Every row belongs to one group in each of 3 separate groupings. Each group adds its own fixed numbers to the row, and there is some noise. The rows also spread widely along 13 directions, which tell nothing about the answers.
In the rows, 128 means zero.
Some rows, each with its group in each grouping after it:
[128 140 119 174 180 151 166  82 162 173  74  89 144  83 181  83 139 164
 101 143 112 141 158 151 151 118 188 135  90 184 131  98  91 109]  (0) K_329 kavi
[126 143 168 110 142 127 106 129 139 120 118  90 177 154 188 125 118 116
 112 161  80 137 125 107 143  73 106 150 119 131 176  94  67 141]  (2) K_489 zosu
[144 144 149 157 201 106 110 157 133 171  96 119 142 116 138 128 123 129
 152 154 124 167 141 107 126  97  91 136  89 136 127 118 126 139]  (0) K_329 kavi
[ 86 110 143 173 169 137  98  85 151 162 180  80 114  97 106 100 161 105
 173 151 133 118 129 152  87 167 133 130 139 137 141 174 149  79]  (1) K_628 Soluk
[124 103  92 134 177 126 133 133 124 134 137  77 100 106 147 115 142 151
 120 121 143 171 116 136 134 145  85 133 116 142 127 110 110 134]  (1) K_489 pusa
[108 139  96 131 139 134 125 147 156 115 155 116 140 151 145 124 128 136
 142 146 139 117 128 130 116 130 142 123 118  87 156 122  88 118]  (2) K_628 pusa
[131 112 111 149 172 131 162 172 154 131 134 135 148 157 165 112 116 136
 118 163 125 124 135 166  93  65 131 126 101 115 149 147 124 100]  (0) K_329 Soluk
[118 111  87 125 178 113 143 155 108 134 131 119 121  87 106 137 102 124
 109  95 113 109  88 128 110 159 120 132 167 145 144 127 105 100]  (1) K_489 zosu
[134 172 136 108 117 136 112 122 121 117  88 126 180 137 126 143  74 126
 115 135 102 132 133  94 188 131 128 123 111 148 159 111 100 169]  (1) K_628 zosu
[ 70 187 114 121 164 117 165  88 168 177 115  74 132  86 112 113 172 147
 167 131 144 138 111 130 174 191 182 113 102 168 159 129  85 114]  (0) K_329 zosu
[130 136 147 112 101 137 130 134 139 100 148 129 144 162 143 126 119 124
 127 135 123 118 130 131 142  99 112 122 121 113 155 141 142 142]  (0) K_489 kavi
[128 117 123 173 162 143 149 136 133 150 117 105 114 134 149 103 161 159
 125 157 147 174 155 153 139  79 129 114  79 142 128 136 150 118]  (1) K_489 zosu
[ 63  89 105 179 179 139 140  98 137 141 114  94 138 142 180  89 137 150
 145 169  91  92 146 146  79  68 121 127 137 116 156 106  86  70]  (2) K_489 zosu
[126 157 138 158 151 118 130 169  89 157 120 142 134 161  83 161 119 119
 148 171 135 182 118 115 173 108 112 115  99 100 153 141 167 111]  (1) K_329 Soluk
[191 153 143  95 139 120 124 196 119 124 127 141 130 140 119 162 104 109
 107 120 144 187 120 121 174 117 110 124  91 152 127 143 161 174]  (0) K_489 Soluk
[122 138 156 134 194 116 178 134 161 192  87 139 140  72 120 112 142 112
 123 134  94  99 112 176 101 122 195 137 116 189 127 167 141  80]  (2) K_329 Soluk
[114 115 145 110 120 135 132  82  82 125 103 133 144 136 116 121 109 139
 133 134  96 119 136 136 159 109  95 116 130 154 147 145 184 145]  (0) K_628 zosu
[177 149 155 162 137 141  91 163 139 105 104 179 165 128  98 141  56 125
 131 121 125 105 149 106 115  98 117 124 111 124 118 157 147 186]  (1) K_329 zosu
[117 134  98 157 136 164 111  97 147 119 129 107 120 124 138 102 110 142
 145 127 156 144 176 133 167 156 138 104  95 149 119 144 142 160]  (1) K_329 pusa
[129 116 126  75 127 123 113 136  97 109 125 132 144 129 120 144  92 116
 144 109 114 113 119 120 142 135  78 118 135 152 146 147 154 169]  (2) K_628 zosu
[163  89 116 120 139 134 119 168  92 117 191 102 114 129 143 145 123 107
  98 113 139 169 106 141 138 136 107 138 150 122 158 134 146 106]  (2) K_489 kavi
[104 138 114 207 158 156 110 117 142 161  91 162 126 137 117 106 100 112
 159 176 123 110 207 143 131  98 187  89  94 143 110 159 177  84]  (1) K_628 Soluk
[ 71  97 118 150 157 138 118  70 125 131 153  83 133 114 136 102 118 131
 164 137 111  90 124 140 103 155  85 129 156 130 161 145 124 102]  (1) K_329 kavi
[148 116 122 145 172 125  80 153  80 150 143 124  95 105  96 159 102  82
 132 118 130 177 141 106 160 169 116 127 142 149 118 142 176 116]  (2) K_489 pusa
[119 152 120  90 108 122 151 141 141 123 116 153 141 120 117 138 126 130
 109 111 106  91  99 130 146 142 163 129 142 121 141 117 106 128]  (2) K_628 pusa
[145 131 183 108 116 121 140 133 119 139 137 131 138 103 116 135 160 122
 104 118  99 125  80 141 135 114 140 158 151 133 149 125 127 128]  (2) K_329 zosu

New rows, each followed by its group in each grouping:
[175 194 156 100  94 157  97 133 187  92 125 128 168 137 144 126  91 121
 134 114 157 142 168 109 194 142 164 113  69 167 133 152 121 227]  (0) K_329 zosu
[112 179 102 117 186 116 125 155 123 154 102 108 157 137 119 150  85 111
 156 149 133 170 143  96 186 151 139 106  93 153 170 137 110 133]  (0) K_329 zosu
[127 110  76 176 128 178  80 124 171  79 152 120 111 142 158  94  89 138
 153 119 172 108 205 127 119 122 127  92 101 131 105 144 132 171]  (1) K_489 zosu
[112 192  97 160 132 145  58 143 182 118  98 167 130 125 100 136  54  88
 191 119 154  88 198  77 166 177 163  80  99 146  92 141 124 182]  (1) K_329 Soluk
[128 108 127 167 193 139 118 126 132 154 154  96 115 110 138 112 130 116
 144 149 141 161 142 152 116 132 125 131 110 153 134 159 156 104]  (0) K_329 Soluk
[162 144 189 161  81 147  71 127 113 103 125 175 154 156 110 140  97 107
 106 151  93 110 135 107 140  83 121 141 142  89 126 117 148 150]  (1) K_628 Soluk
[112  69  95 135 130 153 147 110 136 109 156 120 109 126 176  88 121 129
 103 116 116  82 152 175  98 107 141 123 156 143 136 144 153  85]  (0) K_489 kavi
[166 139 150 171 128 141  95 140 141 112 132 159 124 111 112 129 113 135
 123 113 136 114 121 109 118 120 122 146 129 103  97 103 119 168]  (0) K_329 Soluk
[172 151 190 141 167 106  92 167 110 162 117 148 131  95  87 156 113  87
 107 128  95 157 105 104 133 126 121 154 139 141 122 143 147 126]  (1) K_489 pusa
[102 151 114 153 136 119 125 142 119 148  69 158  98 127 109 125 140 144
 149 136 128 130 149 106 166  96 127  96 109 129 100  92 135 132]  (1) K_489 zosu
[117 151  77 112 160 106 140 193 130 132 138 136 107 147 100 152 114 130
 174 117 177 145 127 113 147 147  97  89 100 115 134 148 149 136]  (0) K_489 kavi
[120 123 156 162 120 133  89 129 103 145 204 113 100 118  81 142 151  74
 144 140 135 155 111 134 148 174 150 134 162 111 147 164 173  80]  (1) K_329 Soluk
[ 98 137 148 122 157 107 137 138 143 150 116 129 148 115 122 120 133 113
 136 140  91  97 103 131 110 113 140 136 144 135 153 139 107  98]  (1) K_329 zosu
[148  93 107 156 123 150 125 153 115 100 201 115  90 148 126 127 149 141
 128 125 176 164 120 155 122 121  98 123 123  92 129 141 166 130]  (0) K_489 Soluk
[144  92 135 156 125 162 155  60  96 120 129  92 117 123 141  96 159 206
 105 135 142 166 126 161 144 104  65 139  97 124 126 114 169 169]  (0) K_628 pusa
[113 107 132 120 158 123 109 151 153 144 119 143 136 121 148 111 103  81
 129 144  86  83 151 151  89 106 146 126 140 157 128 158 139  89]  (1) K_628 Soluk
[132 141 187 143 121 154 109  89 181 113 139 100 162 124 153  93 141 135
 124 140 114 107 136 139 110 100 136 142 110 141 146 150 109 159]  (1) K_489 zosu
[ 82 131  91 160 179 132 159  93 143 143 120  77 138 115 146  98 147 182
 152 142 136 130 119 131 124 131 117 123 109 122 154  96  74 120]  (0) K_329 zosu
[187  99 171 158 135 153 129 145 112 125 185 118 129 126 110 122 141 133
 112 139 160 182 124 173 121 102 119 138 102 135 148 201 210 141]  (1) K_329 zosu
[128 118 152 164 177 126 138 125  94 174 116 120 130 103 109 124 136 122
 123 150 105 159 120 145 138 111 138 138 127 154 147 149 163  85]  (1) K_329 zosu
[143 137 128 105 125 112 140 157 134  95 144 154 123 117  89 144 121 153
 119  85 135  96  73 119 103 142  84 140 148  92 126 127 121 166]  (0) K_489 pusa
[131 121 142 170 201 136 184 108 154 171 128  86 152  96 129  99 155 167
 116 155 126 138  99 180  80 116 148 146  95 141 156 157 120  88]  (0) K_628 Soluk
[ 83 150  77 155 123 167  99  74 195 116 156 114 102 111 124  88 125 124
 178 114 175  89 198 133 141 204 199  82 110 146 110 157 134 137]  (0) K_628 pusa
[152 126 182 154 160 143 103 121 131 138 166 107 156 131 116 124 114  97
 138 155 121 146 142 141 110 111 138 138 115 148 163 201 175 113]  (0) K_489 zosu
[128 146 154 110 118 111 116 149 111 123 109 141 137 148 128 143 125 130
 114 143  98 144 101 107 167  97  89 144 130 100 142  91 111 150]  (1) K_329 pusa
[129 134 148 117 132 140 138 118 176 109 104 147 163 126 140 101  95 143
 126 125 109  74 135 150 105 103 118 128 112 145 129 162 130 173]  (1) K_329 pusa
[144 136 112 143 129 139 151 147 120 132 173 139 121 125  89 140 119 115
 104 125 139 143 116 152 155 163 193 126 138 120 158 174 163  84]  (0) K_329 pusa
[101  90  73 147 126 147 121 131  86 105 145  95 116 162 175 123 107 127
  93 144 108 148 146 123 165 103 121 123 152 114 163  86 101  88]  (1) K_489 zosu
[157 120 101 153 163 128 123 153 137 129 149 120 101 104 120 119 147 163
 124 113 166 158 116 129 112 139 105 136 109 107 107 107 124 154]  (0) K_628 pusa
[172 163 169 134 174 130 141 135 142 156 105 125 173 116 116 129 105 133
 109 150 116 163 128 138 137 115 143 142  84 154 152 166 142 143]  (0) K_628 pusa
[110 107 142 162 121 139 172 104 150 144 111 141  92 116 144  84 196 164
 118 137 121 102 131 179 113  74 149 123 117 134  99 116 156 103]  (0) K_489 Soluk
[168 133 222 126 135 114  80 146 113 176 114 158 122  93 107 136 161  76
 121 141  89 152 134 130 139  94 157 148 131 168 108 146 192 122]  (2) K_628 zosu
[136  95  89  99 136 132 137 161 126 124 160 122 101 137 165 117 134 113
  94 128 129 157 146 160 148 123 149 125 130 145 134 132 153 103]  (0) K_628 pusa
[162 158 123 106 171 121 162 144 130 129 113  94 157  96 119 144 108 155
  97 102 130 156  80 118 151 154 114 142 111 159 160 118  84 163]  (0) K_489 zosu
[118  74  81 153 141 122 137 156  54 123 183 110  85 153 123 145 139 140
 123 134 146 169 102 130 139 120  69 125 159  75 158 103 156  76]  (0) K_489 kavi
[117 168 161 140 121 168 176  75 179 114 104 116 202 139 137 101  88 146
  92 150  89  75 136 159 132 111 197 130 110 145 182 179 100 120]  (1) K_489 pusa
[139 126 116 159 151 146 128 143 128 129 119 130 148 122 152 123 106 126
 101 136 110 126 138 132 137 107 179 134 127 133 150 113  95 106]  (2) K_329 zosu
[151 103 143 191 151 152 114 105 126 123 123 114 133 107 149 107 124 160
 105 134 118 129 121 138 110  97  95 155 119 118 116  97 109 150]  (1) K_329 Soluk
[128 101  64 140 168 156 128 133 157 115 171  84 131 101 157 109  90 120
 106 110 145 117 136 157 106 180 154 122 135 159 147 149  98 109]  (1) K_628 Soluk
[ 90 138 116 124 170 108 185 119 146 161 109 115 119  98 112 117 160 156
 133 122 116  98  80 151 108 138 132 131 132 139 136 121 106  97]  (0) K_489 Soluk
[142 151 110 213 182 153 103 118 116 150 142  92 144 130 117 136 101 131
 133 168 150 189 151 110 149 148 151 127  96 111 153 121 112 107]  (0) K_628 Soluk
[110 104 120 170 157 130 113 130 127 132 149 149 123 144 115 115 121 128
 146 157 114 103 140 138  83  98 120 128 141  85 135 146 152  90]  (0) K_628 pusa
[171 111  83 122 116 152 110 164 110  80 167 156 114 126 110 144  62 110
 107  74 158 116 145 127 145 160 139 106 144 145 122 163 171 158]  (0) K_489 zosu
[100 157 107 158 159 129 154 140 152 126 120 129 145 148 107 131 122 165
 152 141 140 107 111 120 109 117 127 114 108  80 150 128  90 123]  (2) K_489 pusa
[144 116 109 136 111 149 110 127 126 117 128 147  89 105 127 116 122 129
 111  99 138 132 152 132 172 151 138 119 131 150  94 118 162 156]  (1) K_329 pusa
[117 148 130 147 171 108 114 121  92 158 109 110 114 106 100 146 135 130
 127 134 108 166 102  93 164 150 103 141 138 123 134  87 110 115]  (0) K_489 pusa
[151 112 193 105  72 122  80 138 124  95 161 158 109 140 129 123 162 122
 139 117 125 123 117 124 130  81  74 148 144 104 108 118 171 188]  (0) K_329 zosu
[108  64  67 139 144 156 124  90  93 104 140 100 119 130 176  97  94 144
 107 122 109 112 155 147 129 121 106 124 156 148 144 108 133 112]  (0) K_628 zosu
[121 104 128 202 187 152 119  98 123 135 165  92 162 134 125 108 104 139
 136 169 121 129 139 142  77 111 131 138 128 105 176 161 128  85]  (0) K_628 zosu
[144 156 207 141 136 142  65 113 143 134 117 108 158 145 153 124 126  99
 153 162 111 161 169 106 157  83 116 133  86 154 138 143 143 172]  (2) K_489 zosu
[112 114 175 138 109 147 132  98 124 116 171 110 159 146 132 117 142 127
 127 152 103 107 107 153 115  97 140 145 147 105 182 159 135 104]  (2) K_329 zosu
[116 131  96 153 121 130 127 135 104 126 176 113  98 126  78 142 155 149
 132 126 162 156  89 124 149 174 123 126 144  73 145 112 125 111]  (1) K_628 pusa
[122 129 138 155 142 138 125 145 151 114 108 145 149 160 148 116 101 132
 128 157 110 101 143 133 109  62 106 122 108 112 129 133 125 136]  (1) K_489 Soluk
[145 138 159 133 113 148 110 114 165 103  98 167 157 115 127 115  95 134
 130 114 107  55 138 135  97 105 126 129 122 136 106 136 128 178]  (2) K_628 Soluk
[ 96  76 124 178 169 140 161  90  60 175 159  90  82 105 104 124 181 139
 128 147 124 161 102 173 127 132 118 131 148 132 145 142 186  45]  (2) K_489 Soluk
[127  76 101 148 169 129 138 179 128 141 152 127 113 147 163 114 143 134
 138 156 140 141 147 165  85  71 107 117 110 110 134 142 159  91]  (2) K_628 kavi
[101 111 188 187 162 130 107  88 133 128 100 148 162 151 126  96 110 141
 165 173  80  68 150 127  57  35  76 140 127 104 138 156 151 127]  (0) K_489 zosu
